The rows of a group lie close to one hidden flat surface of 9 dimensions, which passes through zero. Surfaces can cross.
Known rows, each followed by its group:
[ 14 -16 -35  -2  34 -39 -12   8 -37   3  13 -19 -10  27  -7  -3  -3   6]
q_859
[  3  -5  -7 -16  27 -10 -19   6  -6  20   3  30  16  13  -6  -6 -10 -23]
q_257
[  1 -16  -1 -29 -15 -23  -5  -8  -3  32  -1  19  23   7  14 -41  19  -1]
q_981
[ 29  -8 -18  25 -61  26  59  25   2  22 -25 -12  -3  23  -2  54  -8 -23]
q_257
[-27  -2 -18  -2  15 -20 -15   2  -8  13  13  15   8  -3 -16  27 -13 -32]
q_257
[  5  -3 -11  17  -6 -10  -9  11  -4   2  -8 -14  -4  -1  -5   0  -9  -8]
q_859
[  0  35  28   4  26  33  -3 -31   7  10  -9 -15  -5  12  -5   4 -18   9]
q_981
[-30  24   0  25  20 -23 -29 -15 -13  47 -14  13  24  18  27 -11  -8 -17]
q_981
[-30  -7  18 -19  -4 -17  16  -8  19  27  22  -5   4  12  27   8  18   7]
q_981
[-18 -20 -26   1 -54 -33  19  16  -4  -6   4 -20  10   5   3  18   7 -18]
q_257
[ 20  -2  -8 -15  -1  -5  -6  11  18  24 -12 -24 -31   5 -29  34 -15 -12]
q_981
[  1   3  16  19   1  18  -6  13  11 -17   0  -4   7  -6  13  -7  -6  -3]
q_208
[-16 -10  16  43  -6   3  18  -5  -9   0  21 -30 -21  -9   2  21   4   4]
q_208
[-42   2  35   3 -31   3  13 -21  11 -11  23 -36  -5 -10  -7  22   2 -19]
q_257
[-13 -37   1  25 -62  -1   4  -6  35  -5   5 -32  38 -81  -7 -34  16  26]
q_257
[-44  48  -8  21  -6  -6  22 -43 -34 -38  -5 -14   8  17  22  10   6  18]
q_208
[-25 -13  -2   1  -6 -34   2  -8 -10  18  20 -12  19  20  32 -17  16   2]
q_859
[ -3  21 -25 -11  64 -13 -29   7   1  40  -8  38  27  24   6  11 -24  -1]
q_981
[ 23  12  -2 -10  24  25  -3 -11  -1  -2 -11  18 -11 -14 -32   3 -11   6]
q_859
[-14   0   5 -25  14   2   8  -6  14  -1  15  29  -7 -12  -6  22   7  -1]
q_257
[  2 -13  16 -38  17  -7 -22 -31  -6  52  -2  62   4 -27 -32 -43   9 -24]
q_208
[ -6   0  11  21   6   6  11  -7  -1  11  10 -16  -4   5  15   5   6  11]
q_208
[ -8  20 -20  18 -24  -1   8  -6 -24 -33 -12 -20  15  16   0  10  -9  -8]
q_208
[-33  10  47 -30  -3  11   4 -15  34 -33  17  11 -24 -24  18   4  27  17]
q_208
[ 12 -23   7 -25 -28   1  -1  34  29 -49   1  -1 -23 -23   0   3  13   5]
q_859
[  7 -16 -50  24   2 -11  -4  26  16  25 -15  43  35 -53  -7   7  -8  16]
q_257
[-13 -15  25  17  26  19  12  24  14  15  31  47  22   7  53  -1  17   9]
q_981
[-27  24  39  52 -12  23   4 -39 -22  -4  -1  -1  31  -9  30 -44  12   5]
q_981
[ 20 -29  19   1   7   9   0  17  20  53  13   4  22  18  27 -23  11   4]
q_208
[-53  23  30  25   4   6  13 -12  -8 -45  34 -16   1  14  38  16  10   0]
q_859
[  1   3   1   0  18  -7 -12   3  17 -12  -8  -3 -14 -19  14 -16   9  43]
q_257
[ 34 -27  10  -2   8  44  22  42  23 -48  22  32 -23 -27  -3  20  12  17]
q_981
[-18  16  33  -5 -14  17  -5  -6  36 -17   0 -25 -12 -14  -1  17  -4   0]
q_859
[ 13  19  17  14  21  34  14 -21 -46 -19   2  35  12  26  13 -27   3  -2]
q_257
[ 38 -18 -12  -7 -31  29  11  32   7   6 -12   3  33  16 -14   3 -22 -31]
q_859
[ -7  -5   2  15 -42   8  10  26   7   3   2 -33  25  33  13  21 -18 -39]
q_859
[-15  29  -2  29 -22   4  -1  -4 -29  17 -20 -11  63  54  39 -28 -15 -33]
q_208
[-11  -7  -8  54  -4   4 -11  30   1 -23   7 -16   4 -19  10  12 -12  -6]
q_208
[-23 -14   6 -14 -13 -25   3   0   4   8  14  20  13  -1  30 -19  27   0]
q_981
[ 12  10  12 -12  26  28  12 -22  -7  -2   4  25 -10   0  -8  -5   3  16]
q_859

New rows, each followed by its group:
[  8  -2   8 -25  59  13  -5  24  21  27  17  55  22  29  36   5   2   6]
q_981
[-42  -2   8  -1  -3 -18  18   1  10  -3  31   1   9   8  34  17  21   6]
q_981
[  7  16  32  13 -33  23  33   7  11   3 -15  -8  -9  36  48   7  20  12]
q_257
[-44  14  21  -4   9  -7   4 -18   4 -38  32 -13  -3   7  21  10  11   6]
q_859
[-59  -2 -10 -77   8 -59  31 -10   6  -6  37  44 -34  17  28  46  52  17]
q_859
[ 13   7   8 -31  37  14 -13   7  36  32  -5  13 -22  -1 -22  29 -18  -3]
q_257
[ 26  -2  18  -1  19  39 -10  13  47  72 -16  28  20 -16 -11   9 -22 -11]
q_257
[-31   3  12  26 -27   3  18  19  -3 -31  13  -5  -4  17  34  28  11 -14]
q_859
[  3  -1  48  40  49  19 -11 -14  22  64  12 -13 -48 -17  -4  20  -2  16]
q_208
[ -8  -1  21 -59  -2   1  23  -6  22 -11  21  -7 -22  23   5  24  17   6]
q_859
[-17 -22   2  11 -19 -24 -30  -3  -3  14   3 -12  42 -14  13 -55   3 -13]
q_257
[ 28 -28 -11  11 -63  33  -4  58  19 -31  -2 -30  63   8  -8  -2 -39 -54]
q_859
[-17  20  47  30 -10  24   5 -29   0   7  -5 -18  -7  -1  12 -12   5   2]
q_981
[ 19   8  10  19 -18  20  10  -5 -13  23 -13 -24  18  36   0  -7 -15 -19]
q_208
[-37  -5  26  21 -42   7  12 -18 -11   7  19 -16  30   1   3  -3  -3 -46]
q_257
[  2  20  27 -13   2  10 -15 -23   6   1 -24   5 -20  -3  -6 -19   3   2]
q_981
[ 10  12   1 -19  -9   0  -5 -16 -17 -16 -12 -16  16  25   1 -32  -2  -2]
q_981
[-18   0  13  -5 -29  10  29   1   4  13  10   7   2  19   4  35   4 -35]
q_257
[  5  -3  -8   6   5   6   1   1   5  -2   1   6 -10 -24 -17  14  -4   6]
q_981
[  3  27   5   5  32  19   2  -7 -15   3   0  -2 -27  28 -18  44 -24 -25]
q_257
[-22   3  19 -12  40  -4  20 -38 -26 -17  32  51   2  -2  34 -28  43  40]
q_859
[-29  -9 -12  11 -31   3  24  11   5  27  12  14  21  -7  -9  48  -7 -45]
q_257
[ -5 -15  16  28 -17   3  23 -34 -38  35  15  -7  -2  -3 -18 -11   8 -21]
q_208
[-13  27  -8  31  15   9 -10   8   2 -30  -8   2  28   6  39  -4  -8  19]
q_208
[ 13   0  22   1   5  18   3 -17   0  16   0 -12 -38 -15 -36  11  -5 -10]
q_208
[ 21  43  21  16   1  50   2   8  16 -39 -26 -34   0  28  19   9 -19  15]
q_208
[ 31  -5 -16 -54  22 -24  -8  10  10 -29  -4  -9 -48  11 -14   2  10  36]
q_257
[  1  10   6 -18 -19  16  -6  -1  36  -4 -23  17  -7 -40 -21  11  -2  -4]
q_859
[-27  12 -24 -15  -7 -46 -35  14  25   5  -7 -82 -32  17 -29  59 -34 -27]
q_859
[  9 -38   3  27 -56  -1  21   6   7  10   3 -32 -30 -45 -27  13  12  -4]
q_981
[-12 -24  14   3 -28 -16  19  29  23  30  14 -23 -23  21  21  37  10 -18]
q_981
[ 26 -17 -28  18 -17 -17 -46  23  17  26 -34 -37   8 -33 -34 -18 -29 -12]
q_859
[ 47 -16  18 -34 -37  28  40  -5  -6 -19  -3 -15 -14  25  -2 -24  19   9]
q_257
[ 25   2 -15  14   5  18   8  -1 -21 -11  -8   3  -1  -1 -16  -7  -9   5]
q_257
[ 23  -1 -47 -19   4 -16 -39  14 -18 -10 -35  26  -9 -28 -69   3 -32 -46]
q_208
[-22  25  13 -12   0  -5  24   0 -19 -17   8 -18 -40  66  19  52   5 -19]
q_257
[ 22  17  -2  33  -3  11  20   3 -27 -34 -23   6  -5  15  42 -23  19  46]
q_257
[ -6  -2 -11  -8  22  -8 -13 -26 -11  34  17 -21  67  21  -8 -31 -19  -7]
q_859
[  2   8  -8  25  20   2   7 -16 -16   8  -1   4   8  -2   5  -6  -2  23]
q_208
[-20   5  11   0  15 -18 -27   1  -3  19   3   1  11  26  17 -14  -5 -22]
q_257
[ -4 -10  29 -22 -10   1 -14 -14  11   4  13 -25   1  -3 -13 -22   2 -12]
q_257
[-32  -1  25  32 -48  20  26  -7  27  12   6 -28   7 -22   4  34   2 -11]
q_257
[ -7  16   1  -3   5  -3 -28  19  17   0 -19   2   4   7   7   8 -14 -18]
q_208
[ 32 -16 -10 -60  14  12   9  11  36  29   3  26 -17  -9 -47  34 -13 -11]
q_257
[-32  -2 -15 -25 -12 -34  25  10 -20 -18  17  36   0  36  39  15  28 -11]
q_257
[ 56 -15  -4 -16  32  10  15 -11 -25  24  -3  27 -13  15 -12 -29  10  19]
q_859
[  5 -17 -18 -17  20   0  19   2   6   7  23   2  25   8   1  12  -3  15]
q_981
[-56   9  12  26  -1 -11 -10 -14 -23   9  24  21  37   8  19  -3  -2 -44]
q_257
[-19  11   5   7  33 -22 -37  -3  -4   1  -1  -1   2   5  19 -24  -1  10]
q_257
[ 34  -4  -2  -4 -25  24  21 -11 -20   8 -10 -23   3  21 -25  -9 -13 -17]
q_208
